There are 4 nested groupings, the coarsest first. Each group lies inside one group of the grouping before and may be the whole of it. The rows also spread widely along 13 directions, which tell nothing about the answers.
Some rows, each with its group in each grouping after it:
[ -1  23  23 -28   5  -7 -10 -18  11 -12  -8 -13 -12 -17 -16 -39 -12 -13
 -29  -5  36 -21 -16  16   6  27 -18  -8   6  22 -22  -3 -17  37 -18 -18
  24]
K_990 K_318 pepa fod
[ 23  52  38  -4 -40  16 -18   5   1  -4  -5  20  15   8  -3  -3  -5 -28
 -42  29 -10 -26   3  -5  -2 -14 -22 -19 -17 -13  12  21  38  38  10 -12
   5]
K_990 K_713 Zet duram
[ 18  40  18 -21 -38 -12 -18  -8 -25 -14 -21  19  -7  -8 -10 -36 -32 -15
 -43   9 -18 -38  18 -31  -1   9 -32 -29 -31 -16 -23   5  31  31 -19  -1
 -13]
K_990 K_713 Zet nepep
[  6  -4  -1   9   0  41  28 -15  12  38  20   0  15 -10  15  23  29  40
  29   4 -27  34  26  -2  31   0  -9  18  27  -8  36   2 -12 -46 -14  32
   7]
K_990 K_744 Gupi buni
[ 14  -7   6   7   9   2  19   7  -8 -11 -42 -15   6  20  -8 -12  -2 -11
  -8  53  -5 -19   5  -1   0   3 -28 -11 -21 -17  -7 -11 -21  -2 -26  29
 -10]
K_990 K_334 vuzuf zom
[  1  42  -5  -9 -15 -40  -6  38  -7  -6  -2   4  22  25  -7 -35 -14 -17
 -22   0 -28 -27 -21  -5 -25   0 -14 -34 -27 -12  20  39  23  42   6 -23
  11]
K_278 K_683 Gab fuf
[  5  12  24   4  -9  19  23 -27  20   3  -7  -3  -1   4  -7 -14 -16   9
 -23  -9   2 -12  52   5   5  31  17 -27  17  14 -25   6 -20   3 -13 -31
   9]
K_990 K_744 Nofa dalo
[  1 -12   9 -17 -26  15   4  -8   9 -25  26   9 -18 -23  -8  -9 -10 -16
 -34  26  23 -20   7   8 -16 -15 -30   9 -31   7   9  -6   6  21   4  28
 -10]
K_278 K_795 Kuvo sor
[-23  -6 -16  12  -5 -46   8 -16   0 -11 -34 -16  11  44   8 -23 -32   5
   9  12 -34   3  -1 -26 -27  29   8 -27   3   5  -7  16   8   6  26 -27
 -43]
K_990 K_334 vuzuf volu
[ 14  26  -7 -22  -8  -4   0 -22   7  15  27   5   1 -15   7 -22 -14 -18
   1 -11 -23  18 -23  -6  11   2 -23  -9  -4   8  27  25  -6  18 -14  -3
 -11]
K_990 K_744 Gupi kav
[  0 -13 -30  -7  22 -21  24 -10 -15  -3  10 -14 -10   4  -1  -9   6  26
  24   8  -1   9   8  -3   0  -4 -16   1 -10   0   9 -29 -28 -23 -17  54
  -5]
K_990 K_744 Gupi buni
[ 29  19   6  -3 -14  18  17   1  10  31  28  14  25   7   2  -2   8  -7
   6  25 -31  23   9 -19 -10 -32  -3 -24  -1 -21  26  21  11   9   3   4
   0]
K_278 K_795 Kuvo sor
[ -7  15 -13 -28 -22 -12  -4  -9 -19  24  22  31   6 -20   5 -20  -4  31
  -3 -26 -38  -1  37 -55  -9 -12  -7  -1  12  -3  -5  -3  31  14  10  11
 -17]
K_990 K_334 vuzuf volu
[  8  13  -7  -6   4 -29   5 -20   3 -14  15  -1   3  31  -2  -3  -4 -23
  -4  16  -2  -2  12  -7 -38 -29  22 -18   0  18   0  -5  -7  38  41  -2
 -28]
K_990 K_334 vuzuf volu
[ 16 -41  36   1 -24  52  21 -12  34  26  14  29  13 -20   2  -6 -17  -5
 -22  60  10  23   5 -29 -19 -32 -35  -7 -22 -17  -9  -2  10   6 -10   1
   1]
K_990 K_713 Zet nepep
[  8  -6 -31   3  23 -45  21   3   0 -22  26 -14   1  40  -6   4   6  -1
   6   0 -10 -11  20  17 -38 -25  24 -15 -34   3  15  -3 -31   9  10  25
  -4]
K_990 K_744 Gupi kav
[-19 -50  -5  14  33   3  34 -21  51   0  26 -30   4  16   3  18  15  20
  18   9  28  22   8  36 -15   5  25  21  14  28  13  -4 -53 -17  13   1
  12]
K_990 K_334 vuzuf zom
[ 26  12  19 -13  12  10  11 -10  47  23  65  -8   6 -13  -3 -14  -6  -4
  -2  -3  19  23 -26  24   5  -9 -10 -12 -21   4  28  23 -27  10 -31 -18
  51]
K_990 K_334 vuzuf zom
[-21 -45  -7  13  18   3  42  16  21  19   7  -5  15  10  -2 -10   3  55
  12   7   4  11  25  -5 -19   6  -3  -7  -5  -6  -4 -12 -20 -28 -16   9
  32]
K_990 K_744 Gupi buni
[ 29 -11  17   8  -3  19  24  10   7  12 -22   7  18  14 -10  -9  -3  -1
 -22  32 -32 -22  49 -16  -9  -8  -3 -24 -30 -35 -17  12 -14   0 -38   5
   2]
K_990 K_334 vuzuf volu
[ 13  34  -4   5 -11  17  32   4  18  35  71  17  16   5  17   8   5   8
  14  -6 -13  37   5   1  -4 -30   1 -19   8  12  53  13   0   2  21  -1
   9]
K_990 K_744 Gupi buni
[  7  14  -7 -12  32 -20 -10  17  11 -15  -6 -15  18  23 -13   9  44 -29
 -11   7   0 -26 -19  42 -12 -26   4  19  -2   9  25  15 -31  43   8  19
  18]
K_990 K_744 Nofa dalo
[  7   2 -31  -6   0 -27  52   8 -11   7  39   8 -13   3   4 -51 -53  -3
   2   2  -4  16  -2 -22 -23  -2 -29 -54 -39   9   5 -10 -26   6 -23   7
 -19]
K_990 K_744 Gupi kav
[ 18  40  22  12 -27  -7 -25 -25  -8 -16 -29 -22   8  29   6  12  -2  10
   5  31 -34  -9   0   0  25  24 -18  -6 -16 -29  28  18  33 -28  -8  14
  -2]
K_990 K_334 vuzuf volu
[ 10 -29  26 -28  17  23   3 -25  21  23 -13  -3   1 -36 -17 -31   1  18
 -12   6  15   1  12 -11  11  14 -19   4   7 -10 -40  -9 -26   3 -53   1
  34]
K_990 K_318 pepa fod
[-19   5  29 -21 -17  17  -9 -35  29  10   8  13  -1 -26  -4 -20  -9  10
 -28 -15  27  -2  13  -9  -3  18   2   6  37  32 -26   0   9  31  18 -37
  12]
K_990 K_713 Zet nepep

New rows, each followed by its group in each grouping:
[  4  24  -4  -2 -21 -21   9 -20  -6   8 -11 -17   1   5   6 -40 -42  16
  13   0 -34  15 -14 -19  20  51 -27 -35 -10 -17  11  28   9 -26 -31 -15
  -8]
K_278 K_683 Gab fuf
[ -8 -10   6  27 -24  15  37 -40  23  -6  24 -12  -7  20  22  21 -23  15
   6  12  -6  25  38   8  -4  20  17 -11   7  19  21   4  -9 -31  29  -8
 -36]
K_990 K_318 pepa fod
[-20 -50  12 -13 -12  25  22 -36  16   5  -2   5 -12 -28  -7 -25 -18  31
  -5  30  33  14  24 -30 -16   8 -19   2  18   9 -36 -34   3  -9   5  13
  -7]
K_278 K_795 Kuvo sor
[ 12 -24  13 -15  29  12  29 -14  20  19 -10 -15   3 -10 -20 -44  -7   6
   8  37  36  19 -14  -7  -6   6 -20 -25  11  -3 -32 -22 -35   3 -36   2
  30]
K_278 K_795 Kuvo sor
[  7 -12  18 -16   1  29  -8  -7  16  11   3  10  13 -15  -4  11  33  -5
 -10  34   7  -2   0  -3  -3 -34 -19  32  11  -1   9  -8   2  20   8  29
   7]
K_990 K_334 vuzuf volu
[ 15 -12   6  -9   6   3   0 -25   2  21 -66  -5  28  13 -14 -18  11   3
  -1   8 -62 -11  50 -35  -3  19  26 -15  28 -32 -42  27  -9   8 -22 -15
 -21]
K_278 K_795 Kuvo sor
[ -5 -14  -7  -9 -23   7  29  34   8  18  56  33  12 -10   0 -19 -11  15
 -16  15  -1   4  13 -25 -43 -42 -23 -17 -31  -8  19   0  24  19  14  14
   9]
K_278 K_795 Kuvo sor
[  3  -6 -21 -14  -6 -20  30 -18  -7   9  22   1 -15 -15   6 -40 -44   9
  -2 -19 -25  10  17 -24  -2  23 -17 -28 -24   1  -7   7 -22  -4 -33   1
 -28]
K_990 K_318 pepa fod
[ 16  15 -11 -22  11 -60 -25 -10  -3 -13  22  -1   6  24 -16 -12   3   7
  -6 -18 -16 -18  10  -9 -35 -23  22 -16 -36 -13  -9   7   6  28   1   4
  20]
K_990 K_713 Zet nepep
[ 20  32  22 -15 -14   6 -35 -25  -3  13 -39  -6  26   6 -11   3  30  17
   1   3 -50 -13  26 -17  20  14   9   3  23 -37  -3  29  30  -3 -14   3
  14]
K_278 K_795 Kuvo sor
[  5 -27  34 -16   1  56  12  28  39  32   5  17  26 -35 -19 -14  28  12
 -32  19  13 -15  14   5  -3 -14 -24  15   0 -19  -7  14  -6  19 -35   1
  57]
K_278 K_795 Kuvo sor
[ 17 -21  -7  -3   9 -22  15 -30  14  -5  22  -7   0  22   2  -4 -15 -18
   8  30  -5  24  -3  -9 -37 -29   8 -20 -24   1   2  -2 -18  15  15   7
 -26]
K_990 K_318 pepa fod
[  7  -2  23  -2  -4   0 -13 -20  26  12 -27 -20  22   9  -7 -13  -1  18
   5  14 -23   6  -9  -1  10  31  -5  -7   2 -28   1  36   8 -15 -25 -23
  30]
K_278 K_683 Gab fuf
[-21  -4  15   4 -21 -14  10 -36  13  -9  22  -2 -10  14   0 -12 -30  51
   0   1  25  11  32 -19 -23  15   8 -26   5  16 -19 -26  26 -16  27 -14
  17]
K_990 K_744 Nofa dalo
[ 16 -11  28   6 -31  42  10 -60  28 -14 -11  10  -3   6   7  18 -15 -54
 -26  52  -3  10  24  -2 -15 -16   7  -3  15  22  -4   9  -5  29  40 -13
 -63]
K_990 K_744 Gupi kav
[  4 -19  50  12 -12  52   8  -1  58   7   8   5  23   3  -4  19  13 -12
 -35  40  21  -8  13  23 -15 -16   1  11   0   3   7  20  -3  21  12 -25
  29]
K_990 K_334 vuzuf zom
[  6 -12  23   1  -5 -12  -7 -53  20 -13 -22 -16   3  25  -4  -3 -16  -3
  -4  26  -2   7  16 -11 -22   9  22 -18   6   1 -28   2   2   8  19 -23
 -16]
K_990 K_318 pepa fod
[ 29  21  43  18 -36  27  14 -41  16   0   6   0  -1  21   8  -2 -37 -12
  -3  71  13  27   1 -19  -4  -7 -19 -42 -10  -6   5 -10  25 -11  15 -10
 -13]
K_990 K_334 vuzuf volu
[ -4 -21   7 -19  10  43  29   1  34  52  14  15  25 -34   1 -20  18  -3
  -1   5  -1  28  -5  -8   4  -8 -12  13  44  11   5  18 -28  22  -7 -15
  10]
K_278 K_683 Gab fuf
[-12 -32  18  -3 -34  -5   2 -25   3 -30 -41   3  -9   6 -12 -35 -46  -4
 -33  48   5 -21  17 -33 -36  17 -22 -25 -24  -9 -42  -6  27  16   9  -9
 -31]
K_278 K_795 Kuvo sor
[ -6   6   7  11  20 -12   7  -3  34 -11  22 -24  14  36  -1  15  20  -2
  10  24  31  14 -31  41 -19 -16   7   0   7  23  35   1 -15  12  33  -3
  31]
K_990 K_744 Nofa dalo
[-13  16  10 -16 -41  21  12 -39  -2  21  41  11 -16 -39  14 -24 -28  42
  14   5  18  39  -4 -31  21  19 -41  -5  26  13  15 -20  33 -29   8  11
   0]
K_278 K_683 Gab fuf
[ 26  16  37 -11   8  20  -3 -34  38  23  25 -12  12  -4  -2  -8   3 -10
   9  31  27  39 -41  11   8 -10 -13 -11  13   3  14   6  -8  10  -7 -16
  37]
K_990 K_318 pepa fod
[-14  -6 -33 -13   7 -41  19 -29 -32  -8 -27 -14 -17   5  -3 -37 -26  38
  15 -20 -24  -6  36 -32   3  41  -6 -20   3   2 -30 -24 -17 -23 -24  24
 -28]
K_990 K_744 Gupi kav
[  2  18   3 -36   3 -13 -26 -21 -14   5 -14   2  -1 -22 -13 -29   9  22
  -3 -13  -7 -12  -1 -21  14   9 -24   7  10  -6 -16 -10  11  11 -24  20
  22]
K_990 K_744 Gupi buni
[ 38  19   3  13  12   0  50 -15  24  34  62  -9  10  23   9 -10 -20   6
  26  10  -5  51   7   1  -8 -14  15 -56 -12  -3  23   7 -32 -16 -15 -15
  16]
K_990 K_318 pepa fod
[  8 -32  24  36  -3  25  50   9  47   5  -3 -18  20  32   2  -7 -25 -10
  -4  67  12  21 -13  21 -20   8 -13 -33 -25 -12  17  23 -23 -17  -8 -25
  12]
K_278 K_683 Gab fuf
[ -5 -12   2  17 -29   8   5 -28  14 -24  -4  -8   3  25   5  36  10   9
 -12   9 -35 -18  63  11 -13   6  33  13  -2  -6  16  22  10 -14  32  11
 -36]
K_278 K_795 Kuvo sor
[ 12   7   9 -10  18 -11  -1 -26  31  -7  27 -30  -8  -1  -4 -15  -8  -4
   6   6  27  12 -36  33  13  17 -16   0 -16  12  20   8 -31  -2 -27  -1
  30]
K_990 K_334 vuzuf volu
[ 16  24  16 -26 -17  -9 -13   1  -5   2  15  17   1 -11  -8 -37 -20 -14
 -21  27   8  -7 -25 -27 -15 -23 -42 -20 -27  -7  -1  -5  26  38  -6   6
  10]
K_990 K_334 vuzuf volu
[-12  -8 -16 -15 -19 -27  11 -31  -1 -14  17  -2 -22 -11  10 -35 -50  -8
  -8  -4  -6  10 -11 -18 -12  21 -25 -16 -21  19   0   4  -4  12   2  -4
 -44]
K_990 K_318 pepa fod
[ -7 -14   3 -25   2  19  18 -63   6  18 -24  -4 -19 -40   2 -38 -25   1
   1  -3  10  22  10 -24  30  45 -19   2  47  29 -40 -16 -35   0 -24  -7
 -36]
K_990 K_713 Zet nepep
[-12 -12  -7 -41  25 -39 -20 -36  -5   2 -29 -17  -5 -16 -14 -47  -7  17
   6 -15   3   0 -18 -23   0  27 -13   3  17   5 -40 -11 -14  18 -24   0
   6]
K_990 K_318 pepa fod
[ -3  42  21 -11 -30  10  -8 -38   4  -1 -15  -8  -2  -5   5 -28 -23 -19
  -2  27   8  17 -33  -9  17  29 -29 -17  36  18  10   9  25  17  21 -19
 -21]
K_278 K_795 Kuvo sor
[ 26   9  36   3  -8  33  19  -7   7  34 -54  16  30  10  -8 -29 -13 -21
 -20  49 -20   3  19 -39  -4   1 -11 -41  20 -20 -40   9  -1  25 -17 -31
  -9]
K_990 K_713 Zet nepep
[ 28  43  52   2 -17  33  -9 -49  20  -4 -21 -18  -1   6  -5   2  -4 -18
 -13  38  18   0   4  14  30  23  -6 -14  24   6  -4   2   0   2  -4 -17
  10]
K_990 K_334 vuzuf zom
[ 16 -15  30  26 -27  13  19 -49  34   1   5  -9   6  30  11   9 -37   5
   0  35 -17  28  30 -12 -18  11  19 -36 -14 -11  -4  18   8 -22  12 -34
 -20]
K_990 K_318 pepa fod
[ -7 -40  11 -11  13  19  13 -12  27   4  30  -4   2 -11 -14   8  30  40
   5  23  43   8  21   8 -21 -26   3  21   8   2  -5 -32  -7 -10   8  34
  42]
K_278 K_795 Kuvo sor
[ 17   4  36 -11  -3  10 -23  -4  21  15 -59 -11  33   4 -18 -25   7  -4
 -18  24 -30 -18 -10  -6  11  27 -14  -8   1 -40 -17  44   8  11 -41 -29
  34]
K_278 K_683 Gab fuf
[-16 -22  -3  -6 -19 -25  11 -40   4 -30  -8   1 -19  12   0 -34 -55 -19
 -16  33  18   4  -6 -25 -41   5 -15 -28 -15  25 -26 -17   7  27  30 -12
 -47]
K_990 K_744 Gupi kav
[ 17  -1 -18  -7   3 -52  -1 -29   1 -25  38 -17 -18  19  -1 -13 -31   2
   9   6   0  10 -16   3 -18  -5  -9 -20 -59  -5  14  -1 -10  -9 -13  21
  -6]
K_990 K_713 Zet nepep
[  1   6  21 -37  -4  23   7 -42   6  32 -18   5  -5 -44 -14 -60 -21  15
  -4  -1  17  16   6 -38  20  35 -23 -20  48   9 -49 -14  -4  12 -31 -19
  11]
K_278 K_795 Kuvo sor
[ -7  29  28 -22  -4  11   0  -1   0  18 -17  12  17  -4 -19 -30  16  17
 -16  12  32 -12  18 -20 -13  -5   3 -16  54  12 -34 -24  18  36  25 -17
  38]
K_278 K_683 Gab fuf
[ 13 -12  -3 -28  10  22   1  10  -1  20 -17   5   8 -38  -8 -15  23  -2
 -20  -8 -36 -27  18  -3  29   7 -34  31 -10 -20   1  19 -31   8 -63  34
   2]
K_990 K_334 vuzuf zom
[  7  38  20   7 -44  -4  -6 -12   0   6   1  -4  11  14   6 -22 -33  24
   6  24 -24  15 -13 -24   7  25 -29 -39 -15 -27  23  22  54 -22  -3 -14
  10]
K_278 K_795 Kuvo sor
[-26 -21  11  -8 -10  -7  18 -35 -11  -7 -31  -2 -12   2 -13 -34 -22  45
   1  26  35   0  40 -41 -22  22  -1 -21  34  11 -58 -52  15 -11  22   3
  -2]
K_278 K_683 Gab fuf
[  2  12  26 -17  14   4 -20 -39  19 -16  -1 -24  -9  -5 -15   5  25  17
  -6   4  41 -15   9  28  15  13   5  24  21  17  -9 -19 -15   1  -4  13
  38]
K_990 K_334 vuzuf volu
[  4  -8   0  23  18  -1  49  -7  13  15  11 -23   9  31   8  -5  -9  25
  29  32  11  36   5   4  -6   6   2 -32   6   2  10 -18 -29 -31  -2   5
   7]
K_990 K_318 pepa fod
[ 27  17  31 -11  10  26  -3 -19   7   3  -1  -8   3  -3 -13  -1  24   0
   4  54  41  11 -20  10  11 -25 -30   0   8  -3   5 -33  -4   1 -10  35
  40]
K_990 K_744 Gupi buni
[ -1 -16   8 -36  16  28  12   9   3  37   1  27  11 -43 -14 -28  24  12
 -17   3  18  -4  14 -26   0 -23 -26  16  25   4 -29 -24 -18  33 -22  22
  23]
K_990 K_713 Zet duram
[-17  -2  25  -4 -27  27  11   2  23  23  29  28  17  -9   7  -7  -5  18
 -14  25  18  14   7 -29 -26 -25 -15  -5  19  13   3 -10  35  22  40 -15
  12]
K_990 K_334 vuzuf zom
[ 15 -55  -1 -22  -1  27  11  19  19  12  -3  21  14 -31 -14  -9  15 -18
 -37  16 -34 -28  29  -6 -17 -26 -21  26 -40 -31  -5  31 -24  23 -42  26
  -6]
K_278 K_683 Gab fuf
[ 28 -51  -2  -3  31  -2  18 -42  40  15  29 -12   9  12  -6  12   8   7
  21  17 -12  35  16   1 -23 -29  24  -3 -19 -13  -4   7 -42 -12 -20  11
   9]
K_990 K_744 Nofa dalo
[-26  25 -20 -18 -12 -34  -9   5 -31  -8 -10   7   0   4   1 -25  -1  24
   2  -5  -9 -13  -6 -27 -10   2 -27  -2  11  11   6 -19  31  15  25  25
 -10]
K_990 K_744 Gupi buni
[-21  -3  -7  15 -19 -28  16 -30   4 -23 -20 -19  -1  38   4 -12 -31  10
   5  17 -13   3  21 -12 -26  31  18 -29   9  10  -7   5  11  -6  38 -19
 -39]
K_278 K_795 Kuvo sor
[ 10   4   2  15 -12 -12  34  21   4 -16  46  10  -1  32  -3   0 -15   9
 -19  27  15 -16  39  -1 -46 -36   5 -34 -47  -1  10 -19   4   8  20  15
   9]
K_990 K_334 vuzuf volu
[  5 -10  -2 -27  20 -20 -17 -14 -17 -19 -38  -3   0   5 -19 -11  24 -13
 -13  30   6 -31  11 -14 -19 -23  -7  17   5   0 -30 -28 -10  36   5  39
 -14]
K_990 K_334 vuzuf volu
